There are 10 hidden switches. A switch that is on adds its own fixed numbers to the row, and there is some noise. The rows also spread widely along 16 directions, which tell nothing about the answers.
In the rows, zero is written as 128.
Some rows, each with its switches (1 for on, 0 for off) after it:
[166 117 123 104 149 154 146  99 102 104  85 115 120  58 164 118 165 158
 133 101 168 124 143  77 139 144  67 124 147 157  62 131 144 186  59 181
 118  83  81 105  84 117] | 1 0 0 1 0 1 1 1 0 0
[119  93 111  79 127 113 190 174 143  89 167 107 115 102 103 125 110 149
 147 125 104 127 176 106 155  92 120 172 131 105 132 142 154 136  82 110
 167 151 124 138 121 140] | 1 1 0 1 0 0 1 1 0 1
[ 93 112 121  88  69 128 132 149 146 105 164 125 118 172  96 143 138 148
 108 136  81  93 103  66 141 154 103 131 110 142 156  91 140 124  69 172
  98 159  53 147  76 114] | 1 1 0 1 0 1 1 0 0 1
[117 126 138 141  90 114  86 138 137  91 116 167 147 110 129 124 152 125
 141  87 145 125  85 120 111 145 100 164  99 146  93 146 130 117  79 173
 137 116  94 118 120 119] | 0 0 0 1 0 1 1 1 0 1
[160 105 166 129 141 105  66 159 153 116 102 130 171 143 114 116 145 135
 102 148 122 150  85 120 152  94 153 139 105 101 146 114 102 151 104 144
 164 109 124 149 120 141] | 1 1 0 1 0 1 1 1 1 0
[119 112 108 153  82 126  83 126 131 123 170 162 146 141 165 132 147 136
 146  64 155 139 110 129  95 166 133 142 103 122 135 141 161 102 126 150
 154 139 190 146 125 127] | 0 0 0 1 0 0 1 0 0 0
[151 110 144 101 120  97 119 163 143 150  78  99 173 110 126 144 138 149
 143 120 117 127 130 131 225 119 144 147 136 113 190 118 113 151 118 109
 132 104 133 159 113 112] | 1 1 1 0 0 0 1 1 1 0
[148  89 150  87 192 151 129 148 123 102 158 162 124 141 118  91 158 111
  88 145 115 142  76  91 140  81 144 164 158 109 147 137 115 152 140 170
 165 130 110 151 121 126] | 1 1 0 1 0 0 0 1 0 1
[182 100 135  94 116  76 114 206 156 111  44 103 188  89 144 146 110 145
 175 151 120 120 138 178 198  98 130 133 114  95 159 107 136 148  94 101
 148  65 110 123 149 117] | 1 1 1 0 0 0 0 1 1 1
[144  54 106  92 127  86 158 155 145 107  96 159 126 157 121 130 129 116
 111 142 111 126  68 137 161  84 108 178 105 120 160 108 138 134  81 112
 133 116  91 169 138 104] | 1 1 0 1 1 1 1 1 0 1
[133 114 125 110  85  79 101 147 143 111 113 131 152 121 122 116 137 120
 114 127 118 111 105 115 146 102  94 164 123 124 140  97 141  92  90  93
 153 147 104 129 116 116] | 0 1 0 1 1 0 1 1 1 1
[160 131 176 104 125 114  59 167 141 107  73 129 167 116 108 133 174 108
 121 161 123 112  92 103 145  94 101 135 133 127 126  93  87 138 104 142
 129  98  71  92  91 112] | 1 0 0 1 0 1 1 1 1 1
[129  93 109 125 101 128  99  97 148 144  83 151 111 158 140 173 185 154
  73 114 119 120 119  78 159 121 112 143 105 183 136 133 119 158  66 108
 109  97  78 183  80  83] | 0 1 1 1 1 1 1 0 1 0
[102 125 110 104  97 118 141  57 103 137 137 127 129 128 106  66 129 134
  74 103 145 115 111  73 188 163  68 151 149 187 138  97 131 100  84 138
 107 161  67 156  63 117] | 0 1 0 1 0 1 0 0 0 0
[ 76 173 101 124  67 107  96 138 149 155 135 181 119 152 151 165 149 134
 208  65 117 139  86 134 117 159 134 110  97 152 162 142  95  90 120 146
  88 126  89  91  88  78] | 0 0 0 0 1 1 0 1 0 0
[133 157 130 130 121  88  81 109 150 155 103 118 143 129 142 137 132 147
 110  93 139 146  72  95 120 128 117 102 109 107 129 108 125 126  81 157
 122 133 122 125  90 137] | 0 1 0 1 0 1 0 1 1 1
[156 146 121 132 178 113  84 110 152 149  99 145 135 147 140 102 115 144
 111 111 149 156  36 100 125  94 120  96 149  85 152 127 110 171 159 153
 139 127 129 139 105 117] | 0 1 1 0 0 1 0 0 1 0
[161  83 143 122 117 149  80 117 125 122 112 138 147 153 142 118 154 149
  83 134 140 123 118 118 162 145 127 135  99 178 148 125 110 161  96 166
 136  93  89 155  92 117] | 0 1 0 0 0 0 1 1 0 1
[117 135 106  77 150 111 159 117 122 146 149 159  96 142 135 127 138 115
 141 117 127 128  97  92 152 111 101 130 125 133 174 133  99 119  96 131
 119 122  75  97  70  94] | 1 1 1 1 1 1 0 1 0 0
[171  87 114  98 152  89 137 121 127 130 134 101 120 151 123 141 121  99
 106 154 168 131 118 100  85  88  72 127  93  93 128  93 143 127  61 131
 141 129 147 102 103 163] | 0 1 0 1 0 1 1 1 1 0
[151 118 156  78 137 145 116 198 126 103 112 124 139  98 119 156 177  99
 183 138 135 118 158 114 130 112 124 141 117 130 125 141  95 154  98 167
 129  69 101  72  95 117] | 1 1 0 1 1 1 0 1 0 0
[124 109 101 137  85 101  74  97 136 132 112 128 149 155 139 103 123 145
 131  82 163 148 114 139  98 143 107 125 108 130 123  91 131 125 124 141
 114 158 157 143  90 130] | 1 0 0 1 0 0 1 0 0 1
[144 143 147 128 139 116 106 126 132 116 138 153 140 120 150 107 121 163
 101 125 107 147  49  90 133 142 126 113 101 108 131 133 132 139  59 198
 150 123  57 113 123 132] | 0 1 1 1 1 0 1 0 0 1
[155 111 144 122 172 112 106 101 134 152 132 155 117 153 147 149 160 128
  72 127 134 158  74  89 133 111 136 125  95 118 156 139 100 143  63 154
 138  99 114 128  96 136] | 1 1 1 1 0 1 1 0 0 1
[177  98 158 115 195 112 156 124 123 156  97 146 147 117 141 120 119 141
  77 134 129 138  38 113 218 118 128 144 132 103 191 145 123 169  96 171
 138  84  99 168 141 122] | 1 1 0 0 0 0 1 0 0 1
[131 114 117 145  48 116  35 163 158  65 129 142 183 126 132  73 129 162
 138 124 115 127 126 147 124 125 132 141 134 124 107  89 145 105 143  95
 180 149 135 143 129 129] | 1 0 0 0 0 1 1 0 0 0
[129 112 157  94  88 103  70 175 128 122 168 138 168 156 115 123 168 102
 129 161 103 144 174 133 174 119 165 155 100 170 176 110  76  63  87  90
 164 113 107  99  92 135] | 0 1 0 0 0 1 0 1 1 1
[146 135 137 108 137 131 125 164 141  99 109 160 129  92 150 143 163 133
 120 124 106 102  53  80 143 116 104 144 140 110 121 140 151 141  85 164
 149  94  65 120 133 100] | 0 1 1 1 1 1 0 1 0 0
[ 99  97  90  92 146 135 195 158 139  98 227 149  97 155  99 108  68 146
 142 113 114 119 155 116 157 108 127 171 110 119 181 186 145 135 129 131
 181 158 118 161 116 127] | 0 0 1 0 0 0 0 1 0 1
[127 125 125  75 142 108 155 153 115 103 169 161 126 127 136 114 124 120
 165 149 114 133 121 109 152 120 115 133 113 126 157 138 119 111  72 151
 148 113  55  81 108 109] | 1 1 1 1 0 0 0 1 1 0
[155  91 126  85 123 126 134 156 144 110  88 108 143 147 111 124 124 129
  94 148 116  83  41  89 150 124  79 128 141 104 150  69 161 160 111 188
 105 129  79 163 111 118] | 0 1 0 1 0 1 0 1 0 1
[162 114 143 124 142  99 118 135 132 126 122 143 128 119 137 152 136 117
  92 159 139 127 109 118 125  99 106 138  70 131 126 136 128 108  28 124
 160  78  82 100 132 150] | 0 1 0 0 1 1 0 1 0 0
[155 124 123  99 102  80  87 138 134 113  88 143 165 118 141  89 133 121
 142 148 132 119  92 133 172 101  86 131 147 130 153  80 110 106 117  85
 143 118  84  98 101  96] | 1 1 0 0 0 1 1 1 1 0

New rows, each followed by its switches (1 for on, 0 for off):
[132 123 123 124  94 101 107 130 149 127 134 113 134 137 128 160 129 153
 109 146 111 126 117  92 109 122 105 109  97 115 123 104 152 115  53 132
 127 137  96 123 120 140] | 0 1 0 0 0 0 1 0 1 0
[173 106 129 125 113 101  88 133 121 162 151 144 144 174 182 168 149 113
 120 124 151 125  77 108 114 163 120  98  69 107 188 104 141 111  65 166
 135  87 149 109  99 131] | 0 1 0 1 1 1 1 0 1 0
[120 163 136 126 100  92  71 137 151 144 130 134 151 132 119 126 127 123
 136 105 135 133 108 113 142 126 119 120 115 125 157 128 101 102 114 122
 137 128 118 105  90 125] | 0 1 0 0 0 1 0 0 1 1
[146 149 135 136 129 132  84 113 132 147 131 138 142 113 174 125 148 144
  99  74 146 115  46  85 124 158 114 114 140 100 142 126 159 135 126 189
 140 128 146 142 110 128] | 0 1 0 0 0 0 0 1 0 1
[154  85 150 116 115  99  94 169 132 129 146 147 156 166 130 160 139  91
 118 161 135 120 119 151 126 124 138 152  52 116 181 126 120  95  75 135
 151  81 128 121 136 144] | 1 1 1 0 1 0 0 0 0 0
[166 115 146 103 106  92 100 191 147 161  94 122 166 128 163 193 168 111
 115 125 104  96  60 115 183 131 138 136 116  88 205  93 145 104  91 125
 132  82 142 134 126 119] | 0 1 1 1 1 1 0 1 0 1
[128  85 134 119 116 116 110 130 132 118 122 144 139 125 127 131 170 129
  79 128 109 143 144 125 149  96 142 186 112 156 116 127 130 102  78  94
 151 124 115 170 130 135] | 1 0 0 0 1 0 0 1 0 1
[137 107  80  75  94 112 107 134 146 119  73 158 112 166 160 150 148 134
 156 144 120 104 105 131 132 106  84  99 119 166 152  86 107 138 106 104
  86  92  37  96  69  57] | 1 1 1 0 0 1 0 1 0 1
[132 146 104 108 113 102 138  85 126 188 121 109 120 129 152 138 112 155
  99  99 136 116 111  93 178 146  96 100 120 136 187 108 132 117  86 120
 110 126 106 134  66 114] | 0 1 0 1 1 0 0 0 0 1
[146 100 145 103 177 135 140 149 123 147 153 145 121 127 127 167 169  86
 130 108 156 127 113 104 129  95 127 169 135  95 169 161 119 137 139 138
 148 110 190 130 113 128] | 1 0 0 1 0 0 1 1 0 0
[163 120 117  92 104 126  97 171 161  97  65 132 131 119 154 178 167 149
 119 175  94  81  74  77 120  94  82  89 146 107 111  77 164 158  84 134
 111  85  46 117 115  88] | 1 1 0 1 0 1 0 0 1 0
[132 104 126 116 133 111 122 153 135 121 133 132 161 126 131 103 127 142
 143 109 123 169  95 129 143 124 157 144 137  96 138 124 148 131 122 159
 147 143 150 161 151 139] | 0 1 0 1 0 0 0 0 1 0
[196  65 115  81 123 107 128 128 102 118  85 124 149 105 189 127 190 108
  83 164 128 103  74  87 137 108  70 146 168 115 116  43 192 107  70 113
 134 112 114 131 139 113] | 0 1 0 1 1 0 1 1 1 0
[123 135 129 120 113 118 123 151 129 115 139 130 156  83 142 107 128 150
 164  89 132 144 132 132 157 144 142 148 133 123 126 149 141 118 107 147
 155 123 132 126 135 134] | 0 1 0 0 0 0 0 1 0 0
[121 128 109  94  59 139 120 152 107  98 175 130 140 104 152 109 142 137
 175 100 128  99 167 103 132 180  86 133 129 158 128 113 152 100  96 153
 136 135  97  86  83 107] | 0 0 0 1 1 0 1 0 0 1
[176  60  97  56 169 125 167 180 129 121 116 134 115 137 167 145 160 131
 136 173  84 156 101 117 128  50 139 130 174  90 149  79 148 143 129  96
 138 130 129 124 142 110] | 0 0 0 1 1 0 1 1 0 1
[171  78 133  94 134 111 126 157 112  95 129 140 147 131 155 126 145 114
 125 155 134 135 120 131 117 129 113 145  79 126 118 100 142 116  37 166
 146  86  92 104 124 147] | 1 0 1 1 1 1 0 1 0 1
[149 143 140 127 152 107  88  83 125 168  87 139 134 107 127 121 153 111
 102  94 181 126 128 104 182  99  83 148 141 164 156 154  68 137 128  87
 140  97 127 113  58  99] | 0 0 0 0 0 1 1 1 1 1
[134 105 115  97 106 149 105 185 145  72 119 120 143 136 118 128 127 131
 193 112 147  95 128 115  92 141  92 127 120 110 108 121 147 183 137 206
 119 117 112 127 103 113] | 1 0 1 0 0 1 0 1 1 0
[108 142 123  98 109  92 132 155 140 126 151 116 152 139 108 102 100 140
 159 115 107 135  94 110 160 132 127 123 133  91 166  91 130 107 119 149
 131 169 114 130 100 134] | 1 0 0 1 0 1 0 1 1 0
[147  85 106  95  83 125 126 159 140  77  90 112 139 113 116 126 136 142
 123 148 121  78 137  95 139 116  60 152 136 138 109 100 171 158  88 126
 131 123  70 147 115  97] | 0 1 1 1 1 0 1 0 1 0
[151 119 143  84 139  79 139 155 123 150 103 148 141 111 130 164 161  62
 126 146 135 113  77 124 160  87  89 161 135 117 171 107 115  68  89  92
 127  95 111  83 122 117] | 0 0 0 1 0 1 0 1 0 1
[127 174 148  97  90  83 133 194 149  98 104  84 158  55  96 155 103 116
 177 122 131  61 119  96 134 126  44 138 124  80 117 116 166 109  73 154
 135 127  82  70 120 133] | 0 0 1 1 0 0 0 1 1 1
[129 113 102 116  83 109  86 147 157 138 136 112 136 148 145 169 140 140
 122  99 129 102 149 121 121 117 126 130 110 107 163 102 152 109 124  88
 145 134 178 149  88 129] | 1 0 1 1 0 0 0 1 0 1
[132 100  89 114  93  82 134  94 119 118 159 155 127 150 166 113 114 144
 121 129 137 136 108 116 123 147  90 119  85 132 136 101 166  92  41 126
 140 133  92 122 113 121] | 1 1 0 1 0 0 1 0 1 0
[104 144 122  98 133  83 143 140 131 158 164 167 120 151 140 155 136 109
 164 103 117 161  79 119 131 134 142 120  97 106 181 136 104  85  74 154
 111 122 111  87 103 120] | 1 1 0 1 0 1 0 0 0 1
[151 128 125 112 168 144 137 134 117 135 183 139 123 111 178 126 148 161
 147  84 137 157 123  78 146 148 152 115 138  98 147 157 140 161 106 178
 167 115 166 126  96 134] | 1 0 0 1 0 1 1 1 1 0
[143 110 110  78 110  72 115 127 118  98  88 138 126  96 154 125 170 103
 164 142 139 162 147 136  74  84  80 141 107 142  65  85 114  89  30  98
 115 120  72  34 108 121] | 1 1 1 1 1 0 1 1 0 1
[150 116 132 109  99 121  53 118 130 137  70 119 157 141 165 127 184 156
 118 130 115 166 116 123 112 135 144  92 110 158 101  55 102 131  74 155
  92 113  86 115  77 128] | 1 0 0 1 1 1 0 1 0 1
[125  80  87 116 103 147 126 127 123  60 160 169 118 131 145  78 134 151
 134 108 135 128 132 111 103 132 101 164 126 154  93 146 163 146 107 148
 166 139  96 147 123 104] | 0 1 1 1 1 0 1 0 0 0
[159  69 116  91 106 121  99 159 133  64 154 177 119 171 135 129 146 105
 103 193 122  91 125 116 114  98  80 143  83 157 142 115 124 117  62 114
 166  83  48  90  99 103] | 1 1 1 1 0 1 1 0 0 1
[143 103 123  70 171 143 128 144 131 126 136 155 104 142 128 135 178 112
  90 172  92 121 115  85 147  45 126 149 173 127 162 112 104 127 148  72
 151 126  94 126  96  96] | 1 0 1 1 1 0 0 1 0 0
[140 107 123 104 128 147  94 148 153 118  82 139 122 119 136 154 190 150
  96 140  94 125 126  93 147  69 140 144 156 145 122 127 120 155 125  86
 142 106  93 154 109  92] | 0 1 1 1 1 0 0 1 0 0
[135 136 166 110 120 130  72 141 141 133  85 110 149 133 105 150 165 139
 118 138 113 144 108 100 127 117 128 116 112 143 120 102  81 148  90 172
  98 125  70 104  84 129] | 0 0 1 1 0 0 1 1 0 1
[188  82 136  97 134 129 127 196 145 106 119 108 150 125 141 146 124 144
 113 167 107  91 113 114 172 101 121 136 122  89 179 111 156 163 111 124
 178  93 122 143 133 124] | 0 1 1 1 1 0 1 1 0 0
[ 96 122 153 127 113  83 147 144 129 139 134 167 149  97 109 150 150 105
 145  79 126 149 112 143 191 130 141 208 101 146 156 180 110  78  70 119
 144 119 124 138 145 121] | 0 0 0 1 0 0 1 1 0 1
[118 123 130  99 143 110 119 158 128 119 166 179 134 130 121 102 143  99
 135 125 111 135 105 116 151  86 129 172 154 116 167 146 111  96 150 100
 167 139 121 126 126 105] | 1 0 0 0 1 0 0 0 1 1
[123 142 134 107  74  75  95 155 136 117 127 110 160 112 131 127 141 117
 150 113 119 124  96 103 102 137  94 135 112 100 116  76 150  81  66 153
 125 163 112  88 114 138] | 0 1 0 1 1 0 1 1 1 1
[135 112 142 104 143 120 130 179 155 109 157 136 116 151 101 159 121 127
 135 158 105 127 107 101 106  87 124 136  87  96 147 149 122 148  87 157
 151 124  91 114 130 131] | 0 1 0 0 1 0 1 1 1 0
[112 107 122  73 114 106 168 159 112 103 161 113 136 102 119 126 149 122
 151 128 105 153 166 103 138 129 124 160 130 125 109 105 141  89  47 135
 125 145 108 103 116 155] | 1 0 1 1 0 1 0 0 0 1
[103 136 137  70 140 112 145 167 154 120 101 135 113 112  89 164 162 106
 139 131  96 110  93  85 138  71 102 159 155 108 137 126 108 131 112 129
 105 137  70 111 105  96] | 1 1 1 1 0 0 0 1 0 1
[147  91 124 104 102  99 105 146 128 127 122 125 162 135 131 105 150 123
 111 137 115 130 110 116 166 108 122 158 151 121 161  82 141 101 121  92
 150 148 140 153 124 119] | 0 1 0 1 1 0 1 0 1 0
[125 144 131  60 129 116 125 159 122 148  96  86 150 119 102 140 154 109
 199 140 120 157 149 107 120 107 114 103 165 116 130  77  89 128 130 150
  68 149 107  66  82 122] | 0 0 1 1 0 0 0 0 1 0
[142 121 110  94 113 118 128 209 152  96 153 158 120 120 145 159 132 101
 181 119 128  82 107 122 114 104  99 145 117  96 162 153 148 119 125 127
 166  93 124  88 127 100] | 0 1 0 0 1 1 0 1 0 1
[160  89 144 117 151 128  95 181 136 127 137 144 158 138 158 145 166 126
 147 110 130 177 119 140 128 122 196 137 107  96 151 143 118 147 111 165
 155  86 184 140 135 148] | 1 1 0 1 0 1 0 0 0 1
[107 119 118 117 135 121 113 115 139 143 132 150 126 159 107  92 124 154
 140 100 126 188 137 138 165 109 172 139 103 167 154 154  62 144 122 130
 135 134 102 145  82 118] | 0 1 0 1 1 1 0 1 0 0
[146 148 156 121 147  84  80 176 129 152 131 148 178 120 156 118 143 107
 191  95 135 207  83 154 116 132 183 119 106  83 150 134  88 106 105 179
 139 109 161  77 139 150] | 0 1 0 0 1 1 0 0 1 1
[130 117 107 103  94 107 146 175 160 115 139 124 137 154 117 133  72 177
 127 160  80  96 106 121 186 123 120 108 100 104 193  98 152 133  96 117
 146 123  69 159 112 116] | 1 0 0 1 1 1 0 0 0 0
[163  61  95  71 109 106 157 146 106 103  99 122 141 132 132  99 118  98
 179 130 174  99 142 153 147 123  61 157 120 139 153  89 135 139 115 131
 116 110 113 110  99  98] | 1 1 0 1 1 0 1 1 0 0
[136  73 158  98 128 115 118 158 126  90 119 103 155 120  75 113 162  93
  90 125 142 112 154  94 147 114 107 215 107 135 108 125 127 139  66 158
 149 124 125 168 108 156] | 1 1 1 1 1 1 0 1 1 1
[167 101 148 129  93 127  49 149 147  99  62 126 177 137 135  97 146 158
  92 128 124 108  67 117 163 140 115 133 114 142 134  87 121 168 108 171
 139 105  76 158  99 110] | 0 1 1 1 1 1 1 1 0 1
[118  98 162 106 136 136 107 128 128 178 157 129 131 181 109 173 187 104
  64 117 112 131  95  82 155 133 165 158 108 139 192 122 105 111 101 162
 114 133 143 176  92 141] | 0 1 0 1 0 0 0 1 0 1
[162  86 123  75 133 122 124 195 126  92  95 161 141 116 152 142 174 112
 193 142 120 145 143 134 150 104 126 146 127 149 133 140  99 156  91 134
 134  64  78  80 116  82] | 0 1 1 1 1 1 1 0 1 1
[157  76  93  93 139 103 130 168 151 109 110 145 131 131 175 143 155 153
 157 111 113 163 127 130 147  90 159 142 134 102 141 126 141 159 102 103
 159 106 153 149 127 107] | 1 1 1 1 0 1 1 1 1 1
[143 136 133  74 148 101 153 129 123 158  71 145 109  94 158 208 192 108
 118 160  98 122  92  95 149  83  87 125 142 146 130 112 119  95  42 100
  85  83  37  71 117  92] | 0 0 1 0 0 0 0 1 0 1
[156  71  97  76 122 109 102 186 122  81 107 145 161 130 156 109 157 104
 223 129 148 184 172 179  85  97 146 139 130 127  98 110 119 131 128 128
 134 109 149  81 137 115] | 0 1 1 1 0 0 0 0 1 1
[139 168 171 102 133  96 126 132 121 134 125 116 143  86 109 144 139 120
  98 176 112 117 105  73 156 113  87 116 117 122 126 114 122  91  26 140
 134 107  38  68 113 144] | 0 1 0 1 0 0 0 0 1 0
